The same things were measured in two ways. Each way mixes the same 9 hidden numbers, adds some noise and spreads widely along 6 directions of its own, which tell nothing about the thing.
Some things both ways: the first way, then the second way.
[-13  -5   2   1 -21 -12   0  20  19 -10  18   9 -12 -10 -26]
[ 22   1 -11  10   6   9  -2  -5   3 -14  -5   4  14   0   0  -5   0 -11
 -17   3  -4  -1   1   7  -4   8]

[ 10 -13  -2  10  -3   6  -1  -2 -19  14   5  -7  -4   4   4]
[  8  14 -21 -13   6  -3  15  -3  -8 -15   0  27  12  19   0   6  10 -10
  -5 -13  -6   1  -3   7   4  13]

[ 24  -2 -24  -7  -9  -3   2 -18  26 -16 -12 -11  13   6  -2]
[ 25  -6   2  16   2  19  -3   7   5 -14   2 -20  23 -10  15  13  -6 -25
 -21   5   7   5  -5   3  -9  16]

[ 13  -4 -12  -2  -3  -3  -4 -10  -6   6  -9   0   3   5  10]
[ -5 -13   5   3  -2   1   1   3   3   0  10  10  -4   4   5  19   3 -16
 -20  -2  -2  -9   0   9  -6   2]

[  6 -27 -11   7 -13  21   6   6  -3   0  11 -20   1   5  -5]
[ -3  10   9   2 -18   5   3   4  17   4   5 -12  16   9   9   4   7  18
   5   3   2  23   9 -11  -6  -9]

[ -4  20   1  -8   2 -17 -11  -8   9   1   1  -6  -1  -2  -7]
[ 12  -5   2   5  11   5  -6  -2   2  -7   6   3  11  -7  -1 -20  -3  -8
 -12  14  -8   8  11   9  12   0]

[  5 -14   5   5 -15  25   5   2 -13   7  -6   1  12  -2   6]
[ 13   3  13  14  -1  20   5  -3   7  11  11 -15  27 -11  16  16  -6  -7
 -21  -1   2  10   1   6 -13  18]

[-20  31  12 -15  20 -21 -11 -15   1   5 -14   5  12   9  11]
[  5   2   8  16   6   9   6   9  13  -5   6   0   6  -7   1 -10   6  -2
 -10   1  -1  19  17   5  12 -10]

[ 8  2  1  1 -2 -1 -1  2  9 -2  3  4 -8 -2 -4]
[ 11  22 -10  -2   7  -7  22  -5   6 -18   3  29   8  29  -4  -5  12   4
  -4 -10 -10  15   6   2  20  -6]

[ -2 -12  -8   1 -11  -1   7   0  -9   4  12  -5   6  25 -14]
[ 5  1 -1  1 -9  8  1 10 -2 -9 -7 -3  8  8  3 -3 -2 -1  7  6 -1  9 -5  4
  5  4]

[  5  -6 -10   2  -3  11  -1   4   7  -4 -10   1  -7 -12  13]
[ 22  12 -12  -3  -2   0   4  -3  -7 -12  -3  10  20  -9   2 -14   4  -4
   5  10 -10  16   5   7 -14  17]

[  4  -3   4  -8   0  14  12  12  -4  22   1 -25   5  24 -12]
[ -1  10  12   1   0   5   6   5  13  -6   8  -6   1  13  17   6  15   2
  -2 -12 -10  24  21  -5   1 -17]

[ 25  -4  -2  -3   3  11   4  -1  19   1 -14  -1   1   3  -5]
[ 10  -2  -7  -9   3   7  -4   8  -6 -11  -3 -11  20  -8  14 -14  -1 -12
   7   5   5  10  -1  -1   8   6]

[ -5 -28  -2   7 -25   0  -8  16   9   0  -4  14 -15 -34  -6]
[  6   0 -16 -11   8   4  -2  -6  -5  -7   7  20  11  -4  -7   8  14 -22
  -6  -4   3  -8   1  -6 -14   5]

[-18  -7   3  -6  -3   9  -3  32  -1  16   0  13  -9   1  -8]
[ -5  -4  -2  -7   0  -5  -4   2 -10  -2  -3  21  -9   3   3  -3   7  -8
   3 -12  -2  -8  -2   4  -2  -6]

[ -2  -6 -11  -4  -2   0  -4   2   2   6  -7 -19   4  -2  10]
[ -5 -21  11  -4   1   0  -3 -13  -1  12   5  12  -9  -6   4   1  -3 -12
  -9  -1  -2 -11   5   1  -9  -3]

[  7  19  11   8  -2 -14  -1  -8  17   0   9  13  -2  13 -19]
[ -1  10   1  -3   6  -9   8  -4   3  -2   9  28  -4   4   0 -10  19   2
  -3 -11 -10  10  19   1   4 -15]

[29 -6 -5  1 -2 10  9  4 26 -4 -4  3 -4  3 -6]
[ 7  3 -4 -8  2  3  0 -1 -2 -8 -2 -1  8  7 14 -3  6 -6 -1 -7 -7  6  6  0
 -1  1]

[  6   2   1   3  -3  -1   7   5   0   7   7  -7  -7  16 -21]
[-16  -5   8  -7 -18  -6   3  21   7  -6   2 -10   5  15  22  13   6   2
   6  -8  10  12  -3  -7   7  -7]

[ -8 -18  24  -2   2  -1  -4   5  -7  15   3  12   3   5 -10]
[ 15  -2 -26 -13  11   4 -12  -4 -11 -16  -5  16   6 -11 -10 -19  11 -18
   4   9  -5  -6   5   1  -7   1]

[ -2 -14  19  -8   1  13   0  -6  -1  16   1  -5  24  26 -10]
[ 14  -2   0   1  14   7  -8 -16  -3   2   6  15  -2  -7  -7 -17   6 -11
  -3   6  -7  -4   8  -1   1 -15]

[-16   2  -5  -5 -14 -30 -13 -15  13  -7   9  -2  12   2  -9]
[ 23   1  -6   7   6   4  -9  -3   1 -21  -2  16   3  -6 -14  -5  11 -19
  -1   7  -6   8  11  -4 -20  -2]

[ 22 -14 -11  12 -18  -5  -1  -1   9  -1   2   8 -13 -13   2]
[ -2  -2  -3  -9  -5  -3  -6  -3   1  -2   6  11  -2  -2   0   1  12  -4
  -2   6 -12   3  15   3 -21   1]

[  5  13  13  16  12 -27 -18 -25  16   2  -2   4 -15 -16  10]
[  3   2  -3  -7  -5   5   9   0   0   3  -9  -5  16   5  10 -22  -7  11
  13   2   5  12  -5  -3  23  -2]

[ -9  11  12  10  -8 -27 -11   1  -7  25  12  -5 -19  -2 -17]
[-16 -12   6 -14  -8  -6  -6  12  -5  -1   0   2  -4   6  14   3   4  -8
   8  -9   3   1   1  -4   1  -6]

Other things, the second way, with their names:
<314>: [ 10  -2  -9 -12  -3  -6  16 -12  -2  -5  -2  12  15   2   4 -11  -6  -5
   4   6   0   8  -1  -2   3  14]
<760>: [  8   1  -8   1   3  17  -9   4   5  -2   6 -13  15  -4   2 -13   5  -2
  -4  15   3   3  -1   2  17 -13]
<541>: [  8   1   3  11  15  12   2 -12   3   4   5  18  -1   8   6  15   8 -13
 -33 -27  -5 -15   4   6  -6  -4]
<614>: [ 2  3  5 -6  2  2  7  2  2 -3  7  3  4 -5  9 -6 11 -7  9 -2 -3 19 15 -5
 -1 -8]
<841>: [ 15   5  -7  14  -9  20   5  12  15  -6   5 -25  23  -9   9   9   4  -3
 -14  15   7  12  -1   5  -2   4]
<741>: [ 16  -5   3   4   4   7  -2  -9  -2   3   6  -1  16  -6  -2 -28 -17   1
  -6  30 -10   5  -2  16  21   7]
<427>: [ 7 11 11  9 -3 -1 15  4 11 -8  7  6  7  9  9  8  9 -3 -4 -9 -3 23 11 -2
 -1 -3]
<438>: [ -1 -16   1  -8 -10  -4 -11  -9   3   3   2   7   3  -9   6  14   8 -14
  -6  -3   4  -9   5 -13 -37   3]
<878>: [ -2  -3   8 -23   3  -4  -6 -11  -7  -2   4  11 -15  13   6 -10   9  -8
  22   0 -15   8  14 -10  -2 -19]
<805>: [ -4 -11  12  -4  -4   4 -14  -9   3  10  -1   1   7  -1   2  -6  -2   1
   1  -3   6  -1   3 -14  -9  -7]
<692>: [ 18   6   2   8  -6  10  -3   5   2  -7  -1 -16  26  -2  16   0  -5  -4
  -7   6   0  12  -4   4  -5  13]
<184>: [ 11   9  -1  13  -9   7   6  19  16 -22  -2 -14  16   7  14  15  12  -3
 -11  -6   1  24  11  -1 -12   4]
<542>: [-12  -2   9  -9 -12 -12  12   1  13  -4   7   8  -8  22  17  21  14  -1
  -2 -17  -4  11  13 -10  -9 -12]
<465>: [  8   4 -14  10  -6   6   0   8  10  -9   2   3   3 -10   0   8  19  -3
 -16   5  -6   4  14  10 -24   1]
<628>: [ -1  -4  -3  -6  -3   0  -8  -2   1  -1  14  12  -6  -4  -5  10  17 -13
  -3  11  -9  -2  12   1 -21  -8]
<664>: [  6  12 -11  -2   7  11 -16   2  -4  -3  13  12   2  -4  -5   5  25 -11
  -6  -2  -6  -6   7   2 -14 -15]
<371>: [  6  -8   8 -13  12  -7  -8 -18 -10   4   9  25   1  -4  -6 -20  -2 -15
   9   8  -5   0   4  -8   4  -7]
<99>: [  1   9  -7 -20   9  -8  -5  -2  -8 -14  -2  27   3   8  -9 -18  17  -7
  22  -7  -5  13  14 -15   0 -12]
<468>: [ 18   2  -9   5   4  12  11  -4   6  -5   1  -2  20  -4  -3 -14  -5  -4
  -4  14   3  10  -2   4  17   3]
<727>: [ -4  -4  14  11  -4   5  -4   3  13   0   6   6 -10   6  -2   4   8   1
 -11   1  -9   7  16   4  -6 -15]
<102>: [  2   7 -13 -23  -4  -9  22  -8 -12  -2  -1  17   7  20  16  -2  -1  -1
   9  -9  -3   1 -12   5  17  10]
<369>: [ 12   3   2   0   3   0  -5   4   0 -16 -11   6   4  -6   1 -26   6  -3
  14   0  -6  23  19  -7  -4  -7]
<183>: [ 15   3 -17  -2  19  10  12 -12  -8  -3   3  25   4  -6   2   2   9 -21
 -21 -15  -6 -11   4  13  -2  11]
<392>: [ 19  12 -26  -4  17   4   9 -13   1 -17  -6  25   6  10  -6 -11  15  -8
 -13 -11 -10  -3   9   2   5  -3]
<756>: [ -1  -2  -5 -11  -5   1 -16   8  -4  -6  -5  -2   9  -5   3 -18   5   1
  11   9  -5   9   9  -1  -6  -2]
<5>: [  6  -3   1   2 -11   9  -5  13  13 -11  -2 -25  15  -7  17   3   8  -3
  -1   5   1  20  15  -7 -16   0]
<336>: [  1  -3  -3 -14  11  -5   3 -10  -1  -6   9  22  -2   2  -6 -10  10 -14
   6   3  -6   6  13  -6   4 -10]
<570>: [-15 -19  19  -9  -7 -11   8  -4  -1  10  10  15 -12   2  12  15   2 -17
   5 -14  13  -4  -4 -14  -3 -12]
<25>: [ -1 -17   7  -7   1  -1  -8 -14   0   7   1   7  -4  -2  10  -8  -4  -7
 -10   1  -7  -9   7   1  -6  -3]
<658>: [ -7 -10  13  -3  -9  13  -4  -3   0  18   3 -11   4   9  14   7 -10   2
  -2  -1   5  -7 -13  -1   7  -6]
<379>: [  6   8  18  18  -2   5  15   8  27  -6   9 -15  24   5  17   0   3   8
 -17  -7   3  34  18  -6  10  -4]
<363>: [  0   4   3  12  -9   4  23   8  23  -5  -2  -5   5  10  11   2   6  12
 -11  -7   1  21  13   2  13  -9]
<94>: [  8  -1 -11  -3   1  10  -5   7   6  -7   1  -9  21 -20  -7 -29   3   0
   8  26   3  19  12  -2   9  -2]
<325>: [  3  16  -4   1  -6   6  -9  10   7  -7  11  -3  14   5  11  16  22   1
 -12  -6  -7   9  10   0 -22  -3]
<533>: [ 17  -5 -12  -4   5   9   3   0  -9 -14 -16   7   9 -11  -1 -17  -5 -14
   6   4  -5   7   5   8  -5  18]
<682>: [ -7  -7  -9   0  -1   7 -10   6  17  -6   5   1   1  -3  -8  -1  16  -2
 -13   8   1   0  18  -4  -6 -14]
<276>: [ 11  20 -15  -8   3 -12   4   6   4 -30  -2  20  21  21  -5 -10  16  -3
   7  -7   0  22   6 -13   7  -3]
<535>: [  5  -7  -1   1   6  12   3  -5   7   2  -1  -2   4  -8   5 -14   1  -2
  -8   4  -7   7  17   6   3  -3]
<292>: [ 13  12 -12   1   5  -1  19  -1   4 -15  -1  17  11  10   1  -4  10  -4
  -4 -10  -1  13   5   0  10   0]
<581>: [ -3  -1   4  -3   6  23 -10   3   6  12  17 -18  15 -16  13   5  12  -9
  -9   1   4   4  12  -4  -5 -10]
<600>: [ -9  -4   5   0  -6  10   2   6   8  11  -1 -10   2  -3  11 -19  -1  17
   0   5  -4  11  12  10  16 -10]
<509>: [ 10  16 -12   0 -12  10  -2   6   5  -2  -1 -10  23  -4   5  -9   8  14
   4  13  -6  17   6   5  -9   6]
<776>: [ 22  -1  -3   8  15  18 -19   0  -4  -9 -10  -1  20 -17 -11 -34  -5 -11
   4  11   2   8   5  -3   7  -1]
<718>: [  3  -6  11   6  -8  -8  21 -12  12   6   9   9  -4  11  14   7  -1   0
 -12  -6   2   2  -2  -1   8 -10]
<110>: [ -1  -8  -1  -2   2  -2  -4  -3   4  -4   1  13   1   7  -4 -15   0   0
  -8   6  -5  -2   6   3  11  -7]
<412>: [ -8  -2   1 -24  -9  -8  -5  -3 -10   1   0   9   7  21  12   2   1  -3
  17 -10   6  -3 -14 -15   6  -6]
<190>: [ -3   1   2  -6   4  -1   3  -7   1   4  13  18  -9   1  -1   0  16  -8
   2  -3  -4   1  10  -3   0 -20]
<409>: [  9   3  -2 -15   9   0   5 -14  -9   2   1  12   5  -4   6 -23   3  -5
  12   1  -9   8   9  -1   6  -3]
<242>: [  7   1   0   3   6  -5  12   2   8 -20   3  13   1  12  12  16  13 -19
 -15 -21  -3   9  13  -3  -8   0]
<873>: [  7 -12   4 -10  -4   8   0  -5  -8   4  -7 -10   7  -3   7 -24 -15  -2
  21  16   5   6 -10  -3  21  -5]
<188>: [  6 -17  -1  -1   2   5 -16   1  -2  -8   0   6   2  -6 -13 -12  -3 -18
   4  18   6  -6  -4  -5   4  -8]
<857>: [ 13   5   0  17  14  23  -3  -8  -2  11  10   6  13  -1   3   5  -2  -6
 -35  -5  -5 -17  -7  21   8   4]
<652>: [ 20   5 -12  21   2  25   5   1   3   1  -9  -6  11  -5   3  -7  -5   4
 -24   3  -5  -6  -6  25   8   8]
<47>: [ 10   1 -13 -13   5  -2  -8  -3  -7  -9   0   8   7 -12   5 -20  10  -8
   4   6 -12   5  15   3 -11   4]
<842>: [ 19   0  11   9  -9  12  12   7   4 -17  -4 -20  15  26  13   5 -19  -8
   5  10   6  16 -22   0  28   2]
<795>: [ 16   3  -4   0   6   8  14  -3  -7  -6  -1   6   9   3  11   1  -2 -16
  -2  -8   3   2  -9   4  11   5]
<352>: [ 14   1  -6   3 -11   2   0   4   2 -11  -3  -3  15  -3   0 -12  -6   2
   0  26 -11  15   3  14  -5  16]
<566>: [  0 -13   4   0 -11  11   0  14   2  -6  -7 -19   8   6  14   4 -10  -6
   2   5   9   4 -11   1  11   2]
<437>: [ -2  -1  10   8  -6   6  -1  -2  17  11   9  -7  15 -15   9  -6   5  11
 -15   5  -4  15  22   0 -13   0]
<834>: [  7  18 -11   7  -5  17   7  15  14 -11  -3 -11  20   6   2   0  14   7
   0  -3   8  20   3  -5   9  -9]
<347>: [ 16   5   1   0   3  12  13  -3 -10  -4 -12   2   7  17  10 -10 -13  -3
   7  -7  -2   6 -14   7  25   4]
<836>: [-13  -7   7 -18 -15 -15   3  -1   2  -2   3  10  -6  17  17  16   9  -3
   5 -14  -4   5   8 -10 -18  -2]
<385>: [ 16   9 -14  -3  15   8 -11  -1 -13 -11   5  18   6  -5  -9  -9  12 -17
  -5   7 -16  -2   7  14  -7   4]
<215>: [  5   5 -16   2   4   3   1   1  10  -9  12   9   7  -5   4  12  22 -10
 -26  -3  -8  -2  16   8 -18   2]
<622>: [  4  12   6  -2  -2  -5  -5   5   3 -18   6  13  -2  24   7  17  18  -9
  -5 -14 -14  11  13  -4 -17  -7]
<774>: [  0  -9   3   8  -4   9   4   9   5   2  -4  -9  12  -3  11  -9 -10   4
 -15   5   1   3   0  16  15   9]
<222>: [ -3 -11   6   3   0   9  -5   1   3  10   4  -3  -1  -8   3 -15  -3   3
  -4  12  -5   0   6  10  12 -10]
<847>: [  9  -4  -2  -6  -1   3  -8  -2   2  -7  -6   0   7 -12  -5 -22   7  -4
  18  10   3  16  12 -15  -7 -11]
<328>: [  2   2   4  -2   4  -6   0  -7  11   2   6  11  12 -11  -1 -31   7  11
   0   8  -9  21  28  -3   3  -7]
<744>: [  4   5 -13 -10   3   3  -9  -5  -1  -4   7  13   6  -8  -1   5  21 -10
  -6  -4  -9  -1  16  -1 -30   2]
<455>: [ 17  -2   5   1   0  10   1  -8  -4   2  -9  -2  19 -10   0 -28 -16   2
  12  15  -1  15   0   1   6  11]
<232>: [ -2   8   1  -1   1  -8 -11  -1   6   0  11  16   9  -8   9   3  24   0
 -18 -13 -11   6  26   0 -31   0]
<567>: [  0   7 -11 -23   3   5   7  -8 -17   1  -4  18  -1  23   3  -4   1  -5
  16 -11  -4  -7 -14   1  18  -5]
<550>: [ 10  10  -7  -1   5  -4  24  -9  -1 -11  -1  27   8  27   2   7   0  -6
 -10 -17  -2   2  -8   3  16   7]
<58>: [ -3   2  15  -4 -14   6   1   7   7   2   2 -20   4  14  22   4   3   6
  14  -4   5  17  -2 -13   9 -19]
<28>: [ -3   9 -18  -3  -5   0   4   7  12 -11   6  12   7  11   3  22  26  -4
 -16 -14   1   0   9  -4 -17  -4]
<386>: [  3 -26   5  -4  10  11  -7 -19  -7  14   2   9  -8 -16   6   2  -7 -23
 -18  -4  -6 -22   6   8 -17   8]
<684>: [  3  23 -23 -20  -2  -7   2  -1  -8 -10   0  23  15  17  -4 -13  18  10
  14  -3  -7   9   0  -3   6  -2]
<406>: [ 12   0  -8   1   8   1  18  -4   1 -16  -2  19  -7  21  -1   1   2 -15
  -4  -7   0  -2  -8   2  26 -12]
<887>: [  4   3 -14 -14   4  12  -2  -4  -6   2  -7   7   2  -6  -5 -25   5   3
  15   8  -8   6  10   4   6  -5]

Some of these things the first way, each followed by its name:
[  1   5   2  10  -5 -23 -10 -13  -3  18   8  -8 -11   7  -5]
<222>
[ -9  -6  12   0  -1 -11  -8   8  -8  23   1 -20 -13 -11   3]
<5>
[ -8  -2  17   0   5   2  -1 -14  13  -7  -5  25   2  -3   2]
<658>
[ 12 -12   2  -1  -4   8  -2  21   0  18 -10 -10 -16 -15  13]
<542>
[-32   5  -1 -12  -3 -11   8  23   4  -6  -2   1   0  -1  -4]
<533>
[ 31 -10  19   6   1   8   4 -22  17  11  -6   7   8  19  -4]
<58>
[ 0 -7  0  1 -4  8 13 12  5  2 -5  1  3 10 -8]
<183>
[-11 -20  11   0 -21   7  10  29  29 -27   6  26  -4 -24 -20]
<438>
[ -1  -9   0   4  -3  14  -4   4  -2   8   7   5 -11  -1  -6]
<325>
[  0  -7   9  13   9   2  -5 -21 -11   4   7   3  -5   4  10]
<509>
[ 15  -2  11   6  -9 -18 -15   2  -1  20   0  11 -12 -16  10]
<184>
[  8 -10   5  -2  -3  -8  -7   1   4  12 -10  12  -9 -10   8]
<566>
[  8  -7 -11   8  -8   8   0   8  -1   2   8 -18  -2  -6   3]
<437>
[ -1   7   1  11   4   1  14   0  14 -11  -2  -7 -24  -2 -11]
<102>
[-22  -3  28   3   1  -3  -7 -16  -1  11   8  28   3  15 -25]
<664>
[ 35  -9   5  15  -5  -5 -14  -4   7  24  -5   1 -17 -16  12]
<47>
[ -8  11   9   4  -4 -11   0  14  -4   5  12  12 -13   0 -11]
<774>
[ 9 -5 -3  1 -5  6  1  7  7 -4 -4  7 -1 -7  5]
<550>
[ 17  -1  -2   7  -6  -8  -2  -4  17  -5   9  16  -5   0 -11]
<756>
[-10   1  17   8   8  -7   3 -19   8   0   0  16  -5  10  -8]
<567>
[-15 -17  18 -10  -5   6   5  19  17  -6  -3  11  11  -1 -14]
<847>
[-19  11  12  -6   5 -17  -3 -14   2   1  -5 -12   6   3  -7]
<336>
[-25 -12  10 -15   2 -10 -22  -4  -8  12  -6   4   9  -8   4]
<188>
[ -7   4  21  -8  -3 -13  -2 -18   4   4  -4   5   5   9  -9]
<842>
[-30  -3   1  -7  -2 -10  -7  17  10  -8  -8   3 -19 -28  -6]
<94>
[ 35   4   2   3  -2   4  -6  -8  -4  17   0 -22  13   5   9]
<379>
[-11  10   8   2   1 -14   0 -13   7   7  -4 -11   0  13 -10]
<795>
[  8 -11   9  10  -1   1   1 -15  -1   1   6   9   8   6  -2]
<744>
[-13  -2   3   8 -14   2   1  -3  -4   6  24   8   2  20 -29]
<857>
[ 11 -14  -1   7  -3  -8  -2 -23   7  -4  -8   3  -5  -1   3]
<841>
[-13   1 -16  -5   8   5  11  -2   2 -18  -3 -39   4   5   2]
<314>
[ 17 -18   9  -1  -3  -9 -11  -2   1  28 -11  -1  -4   3   7]
<406>
[-24  14  20  -7   9 -12  -5 -12   0   6 -14  -8  12   6   1]
<570>
[  3   5   8   1  -1   3 -10  20  11   4  -1   1 -11 -25   5]
<328>
[-15  -3  34   1   8  -8   5   3  -3   7  20   5   9  20 -21]
<392>
[ -9  -6   5   5  -2 -11   2  -8  10  -8  11  11   2  13 -20]
<834>
[  4  16   3   0   7 -13 -16 -28   8  -4 -10   5  -9 -16  15]
<741>
[-14  -6   4  -2   5  -6  -7 -25 -17  11  -6 -10   5  11   7]
<628>
[-17  -6  12  -3   0   3  -6  -3   3  -6  13   0  19   2  -8]
<805>
[ 18 -10 -14  -4  -6  12   4  18  27  -7  -4  -6  -6 -10   1]
<25>
